The same things were measured in two ways. Each way mixes the same 12 hidden numbers, adds some noise and spreads widely along 6 directions of its own, which tell nothing about the thing.
In the rows, 128 means zero.
Some things both ways: the first way, then the second way.
[132  74 110 129 106 119 109 139 104 101 150 176 152 159 102 125 115  96
 104 129 135 128 175 129 132 131 155 199 129]
[109 148 159 117 137 120 173 115 136 121 153 105 125 139 139 114 134 129
 137]

[177 176 102 127 117 129 117 133 133 178 214  97 120 132 123 117  94 120
 137 135 110 170 135 140  99 142 125 120 134]
[134 125 126 116 169 178  90 114 103 156 107  75 110 140 166 136  94 102
 132]

[108 146  92 121 121 142 158 151 133 129 139 113 140 153  74 132 101 161
  85 112 164 145  96 148 119 133 156 146  95]
[121 143 141 148 103 112 120 149  98 156 117 127 141 116 104  70 125 124
 156]

[125 118 129 140 145 141 115 133 129 136 108 126 128 115 146 151 149 127
 116 128 122 120 108 184 126 103 119 144 150]
[ 95 169 140 140  85 135 119 116 106 133 131  82 129 113 132  84 110 131
 104]

[141 132 112 128 144 157 117 130 115 139 118 109 148 114 156 142 162 115
 126 108 125 147  82 196 103 111 109 130 158]
[117  95 125 115 147 146 142 134 108 102 161  84 132 139 162 123 134 114
 127]

[186 122 143 164 146 192  85 128  93 179 197 148 101 155 114 143  92 163
 145 122 140 184  82 113 103 116 160 146 115]
[142 117 112 116 113 141 108 103  49 160 122 157 107  78 117  90 108 142
 121]

[155 140 111 146 152 182 134 142 158 175 125  94 101  96 108 112  95 166
 154 180 158 109 107 132  82 119 119  85 111]
[165 126 124 136 129 161 127 109 176 175  60 152  57 127 135 117  87 159
 137]

[165 103 139 168 145 165 101 134 108 174 225 154  83 165 113 132  83 144
 148 145 173 126 134  87 103 117 182 146 118]
[126 156 123 170  92 136  85 107  82 178  92  78 151 127 111 101  84  74
  85]

[154 126 149 190 167 168  93 125 155 183 110 144  97  94 141 133 124 150
 158 187 161  90 107 152  89 108 134  65 128]
[115 164 193  34 187  72 126 117  97 147 156 151 115  75 140 157 112 153
 179]

[ 92 132 117 151 141 126 165 115 119 133  99 118 161 117 133 103  88 134
 123 104 193  96 127 105 103 197 138  84 115]
[150 158 171  87 188 130 115 109 106 179 117 146 111 108 126 150  96 130
 161]

[121 113 117 148 140 144 129 135 164 128  81 140 117 126 106 140 147 151
 120 162 133 101 100 164 123 121 120 122 130]
[142 121 124 125 135 133  92 126 110 136 118 126 122 122 110 135 109 132
 127]

[120 119 102 139 112 123 137 120 100 125 159 144 156 158 103 127  80 126
 116  93 128 186 133  91 128 202 143 137 123]
[128 143 127 136 123  67 163 150  96 104 163 191 134 109  80 121 146 114
 174]

[169 160 107 109 117 148 123 154  87 153 238  63 115 151 141 153 142 125
 152 134 115 232  80 142  96 135 137 143 144]
[104 140  63 174 127 209 115 118 131 128  82  41 106 102 142  90 101 134
  89]

[139  87 139 145 155 179 118 141  98 132 122 123 126 110 162 138 146 128
 152 144 158 125  90 152 106  77 133 150 142]
[128 133 114 120 117 171 134  89 133 146  94 119  90 109 154  80  96 172
 111]

[169 130 156 139 166 131 119 105  92 148 150  99 147  85 196 123 124  95
 153  86 104 184 103 110 117 156 102 134 172]
[154 164 116 165 110 109 167 113 174  98 116 166 101 163  88 157 101 112
 116]

[117 114 102 157 125 111 142 118 137 100 119 147 142 144 124 114 129 109
 140 126 149 121 129 129 115 163 157 108 121]
[136 136 112 129 130 136 129  94 175  85 126 121 134 123 150 146 107 159
  98]

[140 135  95 128  99 103 109 147 179 149 116 126 114 113 112 130 133 104
 117 192  68 120 178 204 129 115  74 140 166]
[120 139 127 153  94 155 118 108 149 116 115 108 116 136 133 115 116 122
 114]

[ 99  90 115 150 140 132 146 130 105 104  70 150 157 139 117 125 116 138
 104 107 174 127  93 128 129 145 162 146  98]
[141 104 129 130 143 121  81 128  96 124 119 105 131 166 120 150 104  84
 122]

[ 84 101  72 123  84 119 170 148 150 100  92 138 136 177  80 114 107 124
  96 130 125 136 128 181 130 136  93 161 141]
[110 189 156 116 110 186 124  71 187 152  95 102 102 115 174 117  68 196
 114]

[165  78 174 129 138 166  65 144  75 144 170 169 131 130 166 172 168 103
 126 127  96 176 107 170 143  55 106 215 193]
[173 150 140 135 144 111 145  96 168 121 108 165 115 135  85 173 103 109
 114]

[153 104 148 129 124 187 107 138  82 142 160 144 130 131 155 142 146 124
 148 115 107 160  96 170 143  50 101 199 173]
[124 129 139 102 116 252 116  65 146 127  98  70  85 120 205  82  90 185
  87]

[ 94 114 142 164 174  97 153  82 173  84  79 135 144  82 161 126 124 105
 122  92 108  58 166 117 138 170 120 104 153]
[ 93  71 114 125  61 137 124 146  71 122 162 140 147 102 140  50 153 181
 171]

[156  96 148 156 165 166 125 109  76 137 155 140 137 123 160 116 101 123
 156  82 162 146 105  84 116 142 159 152 130]
[158  43  89 120 137 152 137 116  50 106 139 163 128 138 126  90 141 133
 147]

[142 143 153 147 174 132 100  99 140 151 147 109 126  68 183 163 143 100
 129 104  77 114 154 161 123 137  96 112 190]
[113 121 131 146  91 127 122 152  91 147 132  91 134 116 123 102 117  94
 139]

[196 162 149 147 139 153  89 127 143 191 203 109  92 138 147 128 105 133
 134 136 105 148 108 160  97  97 107 141 148]
[139 150 156 124 146  81 116 109 104 166 132 161 147 127  95 129 122 137
 152]

[109 104 107 174 147 181 152 140 121 163 107 130 102 146 108 117 100 169
 158 161 223 110  69 126  76 147 152  68 105]
[ 73 189 140 134  87 105 183 102 160  92 150 109 132  89 139  95 124 161
 116]

[148 134 119 182 137 147 133 113 123 182 161 153 111 134 123  91  72 146
 172 145 192  84 148  86 102 167 164  84 106]
[162  73 112  98 157 182 103  70  81 104 127 146 139 114 159 104 129 141
 114]

[125 123 132 126 170 130 121 109 126  97  91 105 166  79 149 153 153  93
 102  73 101 150 123 161 113 170 111 134 159]
[ 76  79 130 133  89 103 217 183 100  97 207 102 115 118 124  81 178 140
 172]

[134 140 142 133 141 159 133 129  99 131 153 112 159 134 150 130 115 148
 121 104 160 139  83 121 113 120 141 135 115]
[114 123 120 133 110 165 142 106 142 124 130 150 108  95 148  57 150 200
 158]

Other things, the second way, with their names:
<196>: [130 164 116 184  95  96 103 147 120 163  99 118 160  99  92  79 111  89
 112]
<94>: [ 62 152 117 131 103 134 159 111  80  87 190  92 128 119 163  55 161 145
 132]
<452>: [126 214 168 105 171 112 109 108 127 165 108 135 127  62 116 104 105 147
 127]
<351>: [119 112 151  99 121 165 169 125 164  83 123 101  99 134 161 123 114 142
 143]
<294>: [148 140 171 127 157  58 158 139 210  98 107 146 152 211  80 199 105 108
 165]
<44>: [106 136  75 177  88 160 111  83 124 134 110  83  90 123 145  73 123 129
  64]
<104>: [127 139 149 119 159 109 154 111 168  88 145 155  99 158 110 162 137 148
 158]
<174>: [129 112 135 118 169 178  79 110 104 151 113  68 113 164 123 160 100 119
 112]
<85>: [187 121 108 141 163 138 131 119 160 111 100 152 122 150  94 168 106 109
 120]
<20>: [ 72 138 114 151  88 173 154  99 126 106 172  79 124 120 170  85 144 166
 123]
<325>: [176 113 112 120 162 173  82 104  92 177  80 115 106 129 137 117  82 116
 107]
<283>: [107  24  61 150 110 199 124 108 110  68 136  86 128 144 195  62 158 136
 134]
<298>: [175  90 150 109 158 153  92 135 167  95  94 130 149 154 111 143 108 140
 124]
<185>: [146 156 103 204  63  98 146 139 195 128 112 135 117 135  92 125 102  97
  95]
<266>: [111 178 128 139  97 131 148 102 151 128 111 119  98 106 135  85 104 150
 103]
<147>: [180  61  73 133 147 164 124 102 132 111  94 150 120 167 143 143  95 136
 137]
<306>: [182  59  89 115 159 116 104 126  56 146 121 209 151 109  95 108 123 141
 165]
<91>: [119 129 129 173 108 169 110  91 150 122 114  71 133 197 125 144 115  96
 112]
<57>: [171 141 147 143 127  73 113 132  98 170 128 127 145 177  75 180  81  67
 113]
<142>: [137 129 121 139 116 108 145 120  81 139 140 159 129 134 104  69 130 156
 129]
<454>: [128 116 179  50 220 106 136 136 111 119 127 123 116 142 157 133 122 145
 191]
<98>: [116  73 116 126 139  96 154 166 114  52 168 132 151 147 106 128 166 115
 176]
<157>: [108 154 173  83 161  89 152 139 127 136 131 122 119 119 150 125 105 139
 178]
<56>: [113 126 146 122 130 157  87 117 138 113 137  63 135 140 178 117 114 112
 104]
<159>: [103 129 126 131 131 110 134 154  81 101 147 110 159 129 103  88 147 108
 149]
<217>: [ 91  92  80 149  57 198 117 110  33  95 170  97 134 101 166  27 154 138
 120]
<453>: [136 152 126 106 159  58 135 142  75 131 138 144 154 115 120 131  98 114
 152]
<449>: [107  97 135 111 169  91 123 159  70 142 136  77 138 162 124 127 119 113
 153]
<38>: [124  89 145 103 152 150 116 116 111 124 121  98 121 150 146 118 125 135
 143]
<175>: [152 197 171 122 148  89 149 123 150 144 106 125 121 145 103 153  80  99
 119]
<87>: [108 190 157 133 115  70 156 146 186 129 114  83  85 158 137 154  82 101
 118]
<169>: [137 111  83 163  92 179 149  87 121 100 150 157 118  98 116  79 147 175
 106]
<235>: [127 134 132  89 157 142 158  97 133 111 145 172  92 110 162 123 134 185
 177]
<359>: [142  71 167  68 205 171  89 140  57 182 104  73 129 133 141 142 105  90
 167]
<259>: [121 103 124 151 131 119  55 142 124 125 112  88 153 144 137 129 127  84
 142]
<297>: [125 101 138  82 138 154  97  78 107 126 115 114 136  88 147 128 105 160
 108]

Some of these things the first way, each followed by its name:
[107  75 133 156 159 174 145 147 129 136  74 154 112 124 109 142 149 168
 136 167 190 102  61 129 117 110 135 115 128] -> <98>
[164 143 131 146 135 136 106 110 115 164 172 121 138 122 158 122  95 120
 138 113 102 162 126 116 115 153 110 121 149] -> <235>
[131  96 136 150 158 142 127 107  80 105 160 146 159 124 153 127 110 118
 137  83 170 116 136  77 123 154 188 149 114] -> <325>
[144 113 115 139 117  85 129 141 178 119  89 131 113 123 105 105 137 104
 122 191 117  99 158 150 126 145 106 149 131] -> <174>
[144  67 153 154 152 150 140 157 146 127 142 165  84 135  97 109 126 132
 145 178 180 101 113 104 123  66 141 177 137] -> <294>
[116 137 111 152 116 153 120 146 102 142 134 130 127 158 112 146 121 127
 120 112 140 185 101 210 118 112 135 148 130] -> <297>
[138 166  81 134  97 164 126 166 169 171 155 118 102 165  67 135 111 175
 113 187 133 147  92 200 101  87 124 112 105] -> <259>
[125 204  67 122 111 119 142 129 145 156 193  66 137 129 118 138 105 124
 117 105 104 157 148 187 100 171 129  91 130] -> <196>
[126 120  87 136 120 164 143 136 128 104 161 144 142 172  70 116 101 142
 119 114 166 168  93 116  96 150 160 121 102] -> <185>
[173 121 154 158 143 161 116 111 107 154 183 145 125 151 145 112 103 143
 164 127 165 134  93  64 104 155 145 119 124] -> <169>
[151 151 128 136 169 134 136 115 126 142 101  84 142 107 153 123 131 109
 104  56 128 180  54 186  97 140 105 136 145] -> <57>
[107  88 111 134 154 136 135 139 137 135  65 139 135  98 131 142 157 128
 106 137 147  79 115 177 125 115 117 142 151] -> <175>
[154 109 150 154 133 158  82 108 115 128 170 166 139 116 184 141 152 105
 166 134  87 101 158 147 139  79 118 148 178] -> <56>
[181 118 176 170 163 159  96 130 118 183 242 150  76 102 128 125  84 124
 173 162 156 102 195  67 114 115 165 144 140] -> <359>
[137 161 101 127 131 179 141 146  76 161 163  61 150 124 163 121 112 131
 144  95 163 205  54 182  76 103 128 117 123] -> <283>
[178 182 137 144 136 150 125 118 121 185 145  79 127 115 150 110  93 141
 145 116 112 197  75 137 101 162  90 107 135] -> <104>
[ 94  92 134 156 164 135 135 104  88  98 116 130 164  92 179 139 122  99
 138  80 145 111 148 122 124 151 151 125 147] -> <157>
[169 130  90 141 133 133 117 146 165 154 138 101  80 137  94 129 117 135
 123 166 110 139 120 178  98 128 131 144 117] -> <449>
